The rows of a group lie close to one hidden flat surface of 12 dimensions, which may be shifted away from zero. Surfaces can cross.
In the rows, zero is written as 128.
Known rows, each followed by its group:
[134 123 145  62 112 167 166 120 157 110  79 106 133 176 182 150] -> V
[164 191 146 108 133 115 106 152 165 123 106 130 103 103 165  85] -> J
[143  75 131 126  58 105 122 136  67 102 118 111 122 169 136 123] -> J
[110 122  97  91  83 110 169 110 141 158  77 131 162  81 117 153] -> V
[138 145 108  92 102  85 164 194 104 144 163 143  78  67 141 160] -> C
[115 144 110  92  98  96 126 169 149 143 174 175 126  59 169 169] -> V
[ 97 163 122 107  77 103  88  98 103  87 135 159 100 159 169 116] -> J
[144 110 223 141 204 118 100 176 128  93 146 147 125 107 152 136] -> J
[166 166 102  96 148 154 146 115 142 199 137 118 127 165 137 137] -> T
[105  62 158 145 130 150  99 163 126 121 160 118 118 109 128  89] -> T
[137 158 163 146 136 113 124  98 133 147 118  82 184 115 117 134] -> T
[156 136 142 119 120 117 125  99 126 120 130 169 120 146 147 138] -> Z
[ 91 165 161 166 142 155  98 166 135  82 152 136 177 117 120 169] -> V
[127 148 151  49  81 185 110 114 183 157 120 142 123 108 138  89] -> Z
[158 168 158 145 112 159 126 180 151  66 118  62 128 148 129  88] -> C
[124 145 120 126  98 152 189 214 140  73 151 132 124 135 193 156] -> V
[ 71  98  57 129 194 106 163 155  82 136 105 123 130 164 123 145] -> T
[166 107 133  81 132 158 119 171 169 194 109 129 160 134 169 136] -> T
[136 103 156 105 172 131 157 101 106 129 124 101  87 138  84 104] -> V
[105  89 184 131 119 127 139 142 123 113 123  66 138  73 112 113] -> C
[173 126 122  95 167  98 197 137  90 117 136 168 146 168  79 121] -> C
[158  91 114  87  86  98 164 144 109 116 131  95 115 143 128 101] -> Z
[112  54 124  98 161 123 148 150 114  66 107 133 107 151  92 123] -> T
[129 155 134 119 146 163 153 107 123 162 149 165 155 141 106 116] -> Z
[119 108 137 142 124 172  71  92 166 150 108 127 130 127 108 192] -> Z
[161 118 139 171  90 172 133 131 135 139 144  89 112 125  98 125] -> T
[146 103 188 138  67 158 101 149 130 158 124 154 162  79 140 163] -> V
[132 152 100 152 115 191 138 145 156 181 143 158 138 104 105 141] -> Z
[120 146 129 121 138 109 129 176  82  95 149  99 144 146  80 134] -> C
[177  96 183 115 151 113 126 144 100  96 130  98 120 187 164 128] -> J
[120 124 108 127 118 107 193 137 122 127 135 152 139 104 143 141] -> C
[146 125  77 136 123 111 114 144 162 141 138 159 180  90  52 149] -> C
[101 120 149 108 121 121 122 137 140  54 121 161 166 156 173  77] -> C
[130 107 127 149 107 170 121 163 134 166 144 172 120  93 132 141] -> V
[140 127  86  93  86  93 124 133 138  88 102 157 158 132 103 119] -> Z
[124 168 105  90 101 110 112  61 181 107 149 122 148 129 116 128] -> T
[149 172 138  96 143 122 206 184  63 113 142 155 111 141  99 145] -> J
[125 144  52 117 138 126 102 111 168 180 135 155 106 133 155 154] -> V
[110 152 117 111 138 167  60 130 152 169 159 143 126 104  70 163] -> T
[104 157 129  76 174 142 109 151 126 120 144 193  64 127 144 161] -> J
[114 114 136 109 127 127 192 150  91 112 120  77 135 142 122 161] -> V
[124 130 166 126 155 139 101  94 163 105 108 200 170 106  88 103] -> Z
[112 108 115 111  88 107  97  94 106 168 138 123 122 115 122 150] -> V
[146 143  80 124  76 164 160 124 111  98 112 138  66 177 117 115] -> J
[113 160 113 155 141 122 123 111 127 184 128 151  87  74 122 112] -> T
[124 121 103 121  84 146 135  73 164 110  89  90 154 161 123 122] -> D
[156 117 130 106 140 121 136 148 110 180 143 135  78 112 144 125] -> V
[ 73  79 119  99 111 124 215 156  93  93 124 149 150 123 150 110] -> C
[105 150 122 104 127 141 110 130  90  93 139 148 156 211 127 142] -> D
[123 152 158  80 170  72  96 117 126 128 115 132 164 124 131 145] -> C
[144 184  74  79 160  91  88 129 151 152 111 127 147 144 104 136] -> D
[115 127 139 118 199 147 150  67 202 132 129 117 155 144 156 153] -> D
[143 174 166 109 177 111 133 112 106 167  74 143 103 116 132 107] -> T
[ 88 146 126 176 150 104 112 111 140 142 161  80 117  86 145 136] -> D
[129 110 176 179 165 134  99 153 137 124 102 151 128 137 212 119] -> D
[ 73 161 129  80 142 128 194 105 115 128 150  96 163 120  96 137] -> Z
[151 101 103 154  81 126 100 103 138 110 128 120 112 145 118 170] -> Z
[112 153 114 158 166 102 148  80 114 144 149 135 151 140 123 100] -> Z
[143 186  94 129 128 114 130 154 133 154 138  69 142 134 121 185] -> D
[ 89 132  61 129  91 148 141 110 164 140 177 134  94 122 168 115] -> D
[142 151 128  64 107  91 115 102 131 133  62  92 149 146 143 147] -> D
[126 167 184 127 106 134  98 136  84 134  90  81 150 143 145 110] -> D
[ 91 146 105 158 164 115  94 102 139  95 129 125 167 150  92 121] -> D
[115  82 116 180 124 152 144 128  92 126 156  71 168 188  91 113] -> Z
[123 112 104 124  92 144 156  91 138 111  94 103 156 128  68 111] -> D
[118 103 131 136 105 127 153  88  80 125 122 115 175 180 120 156] -> J
[134 108 159 113 124 197 107  92 133 148  80  98 143 176 105 138] -> V
[113 131 167  77 120 112 184 149 117  78 123 120 137  88  97 176] -> Z
[ 78 138 102 142 130  86 101 167 107 112 103 163 141  90 135 109] -> D
[162 115 153 107 139 115 171 160 120 115 136 143 106 100 110 140] -> J
[171 175 135 117 164 112 180 122 118 121  34 163 119 146 145 143] -> T
[ 90  78  92  64 128 114  96 143 101 118 137 152 161 179 118 120] -> C
[102 113 147 110 135  94 136 147 132 100  75 117 181  96 128 124] -> T
[ 93 133 101  60 101 139 151 103 113 152 133 130 115 118  90  94] -> D
[ 95 143 174 113 159 129  67 165 106  89  83 135 116 136 145 111] -> J
[147 111  81 128  70 174 106 155 161 200 100  84 130 150 177 139] -> T
[ 68 113 167 167 128 142 135 150 104 147 111  82 158  82 148 148] -> C
[158 120 104 135  72 117 138 146 175 141 134 151 176 127 218 126] -> J
[111 102 145 133 131 101 149  95  95 158 132 170 137  86 109 115] -> C
[105 136  72 103  90 119 159 151 105 130 105 129 162 149 123 161] -> J
[112  90  78  95 114 101 121 107 157 140  92 129 119 106 129 138] -> T
[161 103 155 146  50 170 115 165 142  97 133 126 108 111 124 129] -> Z
[ 98 179 127  73 107 147  81 133 175 138  99 186 135 107 181 101] -> V
[101 135 162 134 171 182 105 111  99 162 113 119 163 170 107  95] -> D
[146  58 166 110 183 157 116  90 129 126 109 111 106 190 127 164] -> J
[108 108 165 132 167 154 149 161 101 133 101 111 171 155 144 119] -> C
[136 107 150 168  98 135  92 117 140  69 142 139 142 137 111  79] -> C
[113 182 128  83 108 151  79 151 166 130 114 124 167 150 184 170] -> V
[146 128 153 185 119 117 169 133  93  87 132  81 160 127  70 130] -> J
[121 174 178 126  78 120 118 137 138  71 126 137 103  76 161 160] -> Z

New rows. What belongs after each?
[102  96 163 140 125 116 125  54 101  79 174 169  90 118  90 154] -> J
[138 157 180 139  90 212 107 161 143 146 135 123 133  92  92 161] -> Z
[155 168 119 141  96 121 209 114 134 106 133 138 135  84  82 114] -> J
[117  85 160 167  79 118 128 142  74 133  98  91 104 101 147 122] -> D
[148 160 134 124 117  85 106 164 104 134 105 127 143 103 132 100] -> Z
[159 106  99 164 128 124 120 143 144 107 152  86 101 139 104 164] -> J
[140 182  91 174 121 160 108 134 176 115  93 124 142 137 129 117] -> V
[130 137  74  90 107  64 111 150 136 108 163  99  97 105 104 167] -> J
[161 121 131 136 101 142  96 113 142 146 131  86  91 133 125 112] -> C
[ 85 156  45 146 144 134 165 127 158  90 126 127 119 144 131 135] -> V
[148 144 106 103 154 149 115 140 175 175 126 204 117  97 131 165] -> T
[132 140  75  79 121  81 104 103 138 138  98 159 146 165 155 122] -> Z
[131 108 184 181 103 116  90 104  69  69 151 135  80 129 103 109] -> J
[ 66 146 177 120 135 108 110 139  78 153 112  75 139  75 126 126] -> C
[111 136 131 174 145 116 152 161 134  98 153 193 100  65 128  86] -> V
[181 173 192 140 146 130 107 164 159 114 118 141 134 115 180 126] -> V
[112 117 150 128 125 129 158 145 166  80 109 206 183 107 177  79] -> C
[166 149  93 150 148 164 121 155 169 208 105 183 102  88 120 105] -> V
[116 123 107 173 155 156 161 131 109 141  91 127 115 154 132 103] -> V
[107 139  67 158 132 141 123  99 140 194 112 162 175 153 167 167] -> C
[129 160 137 163 112 142 145 123  89 127 148 164 115 133 119 136] -> J
[113 123  92 175 133 141 170 155 150  65 142 153 170 133  95 154] -> D
[120  71 125 162 132 117 102 100 128  73 149 122 176 172  94 142] -> C
[127  70 142 123 144 121 154  88 131  98 134 117 107 144 129 195] -> Z
[134 170 128  99 105 166 152 160 138 141  90 164 133 136 169  53] -> C
[ 83 116  40 167 131 127 150 146 104 170 123  91 111 151 164 120] -> T
[159 126 149 123  58 143 130 135 165  59 126 186 133  86 101 112] -> Z
[134  84 163  75 171 136 130 146  99 125  99 131 161 180 112 154] -> Z
[ 55 182 166 153 151 130  94 112 142  90 121 144 190  83 114 106] -> Z
[145 135 147 100 149  94 152 116 112 112 128 186 153 123 117 101] -> C
[148  56 179 127 126  73  69 172 109 123 161 128 106  82 140 145] -> J
[139 179 119 116 144 101 140 143 122 196  55 134 155  99 172 126] -> V
[127  87 162 108 124 137 166  97 130 158  53 155 157 106 140 138] -> V
[ 85  95 128 134 161 102 127 113 139  89 151 168 121 145 192 172] -> D
[139 183 133 129  76 174  77 116 174  99 124 126 170 153 123 159] -> T
[118 111 160  48 177 114 108 123 126 111 145 120 135 150 114  86] -> T
[161 122 109 156 117 140 128 152 120 211 111 153 111  89 115 125] -> V
[113 137 156  79 149 118  94  60 140 148  84 127 128 123 118 121] -> J
[131 164  97 149 105 122  89 150 180  87 112 114  81  91 124 110] -> J
[110  97 135 151  61 114 132 155 127  66 130 163 135 103 157 105] -> J
[ 81 114 135 121 109  95  67 122 131  80 107 126 164 145 170 129] -> J
[184 160 144 156 124 103 134 169  75 142 174 108 117 156 134 145] -> J
[145 107 152 104 129  90 173 119 110 117 143 219 131  85 102  86] -> C
[102 154 136 170 151 116 141 135  80 135  64 108 152 142 144 101] -> V
[102  96 105 131 111  82 135 107 108 108 127  42 145 125  94 119] -> Z
[123 194 138  90 135 127  99 105 168 126  98 214 161  87  99 155] -> Z
[141 133 152 100  66 126 116 110  99 110  77 151  96 129 150  61] -> J
[151 112 149 121 118 181 133 143 152 133 143 152  89 107  94  95] -> V
[110 149 101 144 141 150 134 108 109 174 158 124 153 202 171  91] -> Z
[157 128 149 100  49 200 123 109 152 128 157 126 100 151 144 130] -> Z
[120 149 125  76  69  87 136 101  86 130 127 168 120 114 137 116] -> J
[182 166 131 142 131 122 111 136 132 102 163 114  91 179 175 128] -> J
[148 112 218 146 101 191 120 133 149  89 136 150 112  93 119 130] -> Z
[ 95  97 128 145 160 145  77 147  84 169  81 173 135 147 125  82] -> D
[111  87 146  93 128  91 145 103 165 128 110  96 129  91 192 168] -> C
[ 91 132 150 150 136 184  89 145 122 159 109 169 170 119 118 140] -> V
[ 97 121 146 187 120 141 116 125 108 105 171  72 146 114  75 106] -> T
[156 110 167 102  84  73 117 155  84 129 140 144 131 112 159 107] -> J
[134 122 110 176  97  76 124 166 167  57 166 101 140  67 113 137] -> J
[128 141 178 115 152 161 145 169 149 109 119 161 146 122 163 145] -> V
[176 104 163 135 139 108 167 102 161 116 143 144 150 103 121 122] -> T
[106  96 125 107 130 116 177 114 148  73 140 164 140 152 173  92] -> Z
[115  71 142 102 116 107 121  71 113 112  94  91 163 169 122 146] -> J
[155 175 126 148 114 128  64  99 116 164 132 140 104 156 150 117] -> C
[163 129 156 131 165 139 133 112 115 154 112 118 117 154 135 122] -> T
[171 126 152 143 164 162 144 173 157 103 107 120  99 146 140 118] -> J
[103 168 136  74 146 140 118 185 103 173 130 123 146 118 132 156] -> V
[134 151 116 144  84 114  96  90 125 155 142 151 114 106 139 124] -> J
[136  45 130 121  93 131 163 115 101 166 159 189 137 122 141 173] -> J
[157 172 107  96  83 157 130 141 140 129  93 125 150 156 121 101] -> D
[169  79 117 116 117 106 116 167 172  67 112  72 103 141 149 124] -> J
[107  94 130 134  80  99 104 152 108  94 166 173 133 123 183 148] -> J
[189 188 148 148 154  93 133 131 128 128 140 134 116 118 129 151] -> C
[111 119  95 135 114 105 123  96 137  77 145  96 157 173 139 170] -> J
[147 152 131 168 140 164 162 117 157 125 121 135 143 131 125 133] -> J
[ 68 186  92 126 110  84 109  85 143 107  85 154 113  98 169  98] -> T
[109 181 133 145 131 136 159 120 108 180 164  84 114 108 140 128] -> Z
[ 92  86  80 154  72 146 153 130 146  75 136 134 150 150 167 113] -> C
[118  95 164 142 146 132 128 147 110 123 120  93 123 139 161 126] -> Z
[ 91  75 113 141 142 128 167 131 149 107 129 119 162 110 109  62] -> Z
[118 152 102  93 117 131 137 161 141 162 131 158 113  89 130 124] -> V
[105 175 168 135 127 122 154 139  35 151 126  78 100 131 127 108] -> C
[ 64 152 139 142 146 102  90 101 133  75  82 132 194 120 105  81] -> D
